Each new row is followed by its nearest point in the smallest flat space through zero that holds the last named rows.

Z_367, 3 rows:
[[ -3  12  -7 -12  10 -18 -13  -8  16  13   2   3  -3]
 [ -7  -3   7  19  -2  28  31  -2 -16 -26   0   0  18]
 [ 19   0  24  -5  21  10 -14   3   0  28  -3  18   5]]
New rows:
[-22 -14  -5 -12 -21  -2 -23  22 -10 -27 -25  19  18]	[  0  -8  -4   3 -13   0   2   6  -6  -8  -1  -8  -6]
[ 23  23 -17  21   2   3 -15  14   8  11  -9  14 -19]	[  7  -2   3  -6   2  -5 -12   3   3  12  -1   2  -6]
[-14  -4  20 -17   1 -18 -25 -15  22   9  -1 -11   7]	[  0   8  -5 -11   8 -16 -14  -5  13  14   1   3  -5]
[ -9  19  19   6  10  20 -10  18 -14   9 -13  12  21]	[ 8  1 18  4 14 17  4 -1 -5  8 -2 12 12]

Z_978:
[[-14  13  39 -17   5  17   2   5  -7   6   4 -19  -8]
 [  1   8  -3 -28   5 -11 -11  -9 -21 -32  35   4   9]
 [  8  13  -1  -7   4  16  11  15  -1   7  27  -4  13]]
New rows:
[  0 -28   7   6 -26   2  13  13   3  -1  10  -2  11]	[ 3  0 -5  4  0  3  4  4  4  6  1  1  3]
[ 18   2   8   5  -3  13  10  11  -6  -7  -9  -1 -10]	[ 0  2  4  2  0  6  4  4  3  7 -2 -3 -1]
[  2   5 -19  11 -27  -6   2  -5  -8  15   0  -1 -13]	[  4  -5 -11   9  -2  -3   1   0   5   4  -7   5   1]

Z_940, 3 rows:
[[-29  -7 -36   7 -14  11  11 -16  22  21  38 -21  -1]
 [ -2  -8 -24 -10  -1 -18  -8   4   1   1  -4  10  18]
 [ -4   7   7  -4  -9   2 -11   2   8 -17 -13  14 -25]]
New rows:
[  6  -9   7 -12   6 -30 -14  17 -20 -27  15   9  -2]	[  8  -1   1  -8   3 -12  -9   8  -6  -8 -16  13   7]
[-15   9   9  -6  21 -17  -9  13   5  10  12 -17  13]	[ 3 -3 -3  1  4 -2  4  0 -4  7  4 -5 12]
[ 13  16  -2  -2  -3  -1   8  19 -15  -1   2  13 -20]	[ 4  4 10 -1  0  1 -3  2 -2 -7 -8  5 -7]

Z_553:
[[ 30  -8  14 -27 -13 -16 -24 -22  27   7  19  31  -3]
 [ 47   9 -11 -36   0 -29 -13 -22   9 -15  29  21  -5]
 [ 37  -6   8 -38 -37 -29 -24   4  35 -36  20   0 -21]]
New rows:
[-7 12 -2 -6  6  4  1 -7 -9 -8  4 -8  2]	[ 1  5 -7  1  6 -1  5  1 -7 -4  1 -4  1]
[-11 -18   4   1   9  -1   8   2  29   7 -35 -14 -11]	[-15  -8  11   8 -10   8  -2   9   7   3  -9  -6  -2]
[-18  27 -11   6 -11  16  32  -8   1  -1  34   2  -7]	[ -1   6  -9   3   9   1   7   1 -10  -2   0  -4   2]
[  6 -23 -24   1  -3   6  -8 -26 -23  -8 -12  12  23]	[ 4  5 -6  0 12  0  3 -9 -8  8  3  8  5]
[ -2  -3 -19   9 -12   7   5   6   6 -10  15 -18 -18]	[ -1   2  -4  -1  -6  -3   3  11  -1 -16  -2 -14  -6]
[ -7   1  27   0  34   0 -13  -2   9   9  11 -25  10]	[-5 -2  3  5  2  5  0 -2 -1  8 -3  3  3]

Z_786:
[[-32  -2  10  -6  21  -4   1  10  28 -11  15 -33  33]
 [-13  35 -28  11 -15  27  -8  21  56  11  11  16   9]
 [ -7  18  35  -4  15  11   9  -5  14   8   5 -25   6]]
New rows:
[ -5   1   5  -5   6  11 -39  13  16  26 -28   7   3]	[-1 11 -4  3 -4  8 -1  3 12  5  2  4 -1]
[-11   3 -39 -19   9  -3 -21  -6 -13  -3  13  -5  -5]	[ -5 -12 -19   1  -3  -8  -5   6  -1  -8   1   6   6]
[ -9  35   8   6  18   3  -6  -9 -21  27   3   1 -11]	[  9  15  18   0   0  11   5  -7  -1  11  -3  -2 -10]
[  3   2  19  -1  -6   4   0   0  14   4 -33  -6   0]	[ 3  9 12  0  2  6  3 -3  2  6  0 -4 -3]
[  1  -8  -4   1 -11  -7   7   1 -14   9  -7 -22   4]	[ 1 -8  4 -2  3 -6  1 -3 -9 -3 -1 -4  0]
[ 39  -5 -20  -9   6 -10   6   9 -15  22  -9  18  -1]	[ 15  -5 -11   3 -11  -2  -2  -4 -17   2  -8  18 -15]

Z_128:
[[ 11  21  30   8 -28   2 -10  17  51 -35 -21  31   0]
 [ 26  -4 -29  18 -30   7  27 -14  49   7 -11 -12  24]
 [-10  25  26 -21  -8   7   8  -2  44  -1 -15  14  11]]
New rows:
[  1  -5 -27  -3  25   2  -3  -2   0   2 -19  18  -2]	[ 0 -3 -4  1  2  0  1 -2 -5  3  2 -3  0]
[  2 -16  24  23  21  12  17  22  -4  14  -9  22  39]	[-1  2  3 -2 -1  1  1  0  4  0 -1  1  1]
[ 13 -18  35 -25  22   8  -4   5   0   4  13  -1 -10]	[-13   6  14 -13  11  -1  -6   2  -9   1   2   5  -5]
[ 18 -39   2   9  -5   4  10  36  -6   3 -20   8  -8]	[ 12  -8  -7  17  -7  -3  -7   6  -5 -11   1   2  -5]

Z_878, 3 rows:
[[-18   3  14 -20  11 -14 -39 -12  -6  16  -4 -26 -17]
 [  0 -22 -16 -19 -18  -5 -11  -2  22   4  -3   4  12]
 [ -6   3  10  11  20   9   7 -19  -9  11  -8  -2   7]]
New rows:
[  0  -3  35  23  11  -8  23  -5   0 -24  22 -16  12]	[  3  12   8  16  11   7  15   1 -13  -4   1   3  -2]
[-10  -5   8  -2   2  -6 -16  -6   3 -12 -26 -26  19]	[ -8  -5   3  -8   5  -2 -13 -11   2  10  -5  -7   2]
[ -4  11   9   3   0 -31 -34 -27  30 -24  14  -1  -5]	[ -6  -2   1 -15  -4 -10 -21   1   3   4   1 -10  -9]
[16  7 -2 10 22  2  4 -3 -5 -4 -1  8 10]	[ 2  4  3 11  8  7 13 -4 -6  0 -1  4  4]
[  3  -4  -2   7   3  -7 -29 -10 -14   0  20   5   1]	[ -4   2   3  -5   2  -4 -10  -1  -2   3   0  -6  -6]

Z_6, 3 rows:
[[ -9 -26  13  19 -10   0   6 -12  -4 -13  -8   0 -14]
 [-42 -17   0 -16   4   9  -9  -7  -3  14  -1   8  -6]
 [-32 -19   1   6 -17  16   3  -3   2  -5 -26   2  -4]]
New rows:
[-11  -3  18  12 -25  13 -15 -14 -11   1  15   8 -17]	[-11 -18   9   6  -1  -1   0 -10  -4  -3   1   2 -10]
[  2 -24 -23 -11   2 -21  14   0  25  21  24 -14   0]	[ 0  1  1 -8 10 -6 -5 -3 -3  7 14  2 -2]
[ -3  22  25  -5  -9 -18   6 -15   1 -10  -4 -25  23]	[11  6 -1  4 -2 -1  3  3  2 -4 -2 -2  3]
[ -3  17  27  21  -2   2  22   6  -4 -16 -22 -22  21]	[ 12   3  -1  16 -16   5   9   5   5 -14 -19  -5   4]
[-23  15 -22  -4 -19  24 -27  19   0  -7  26  19  19]	[-15  12 -12 -18   1  10  -6   9   4  13  -6   2  11]

Z_212:
[[ 17   7  -3   3  -7 -29 -31  14  -1   1   9 -14 -10]
 [ 19   0  -8 -12   7  25 -29  -1  11   8   2 -14  15]
 [-24   2  23 -16 -12  22 -40  -3   7  -7 -17  23  -3]]
New rows:
[  6 -13  -8  21  13 -16 -27  28 -10 -44   2   6  -4]	[  4   5   3   3  -8 -22 -18   9  -2  -2   3  -3 -10]
[-17 -22 -27  28   1  -3  -6  22 -29   9 -32  -8  12]	[ 1  0 -1  3  0 -6  7  1 -2  0  2 -1 -2]
[-11 -10   8  -8  16  19  -4  17 -12  22  12   9 -29]	[-6  0  4 -3 -2  5 -3 -2  1 -1 -4  5  0]
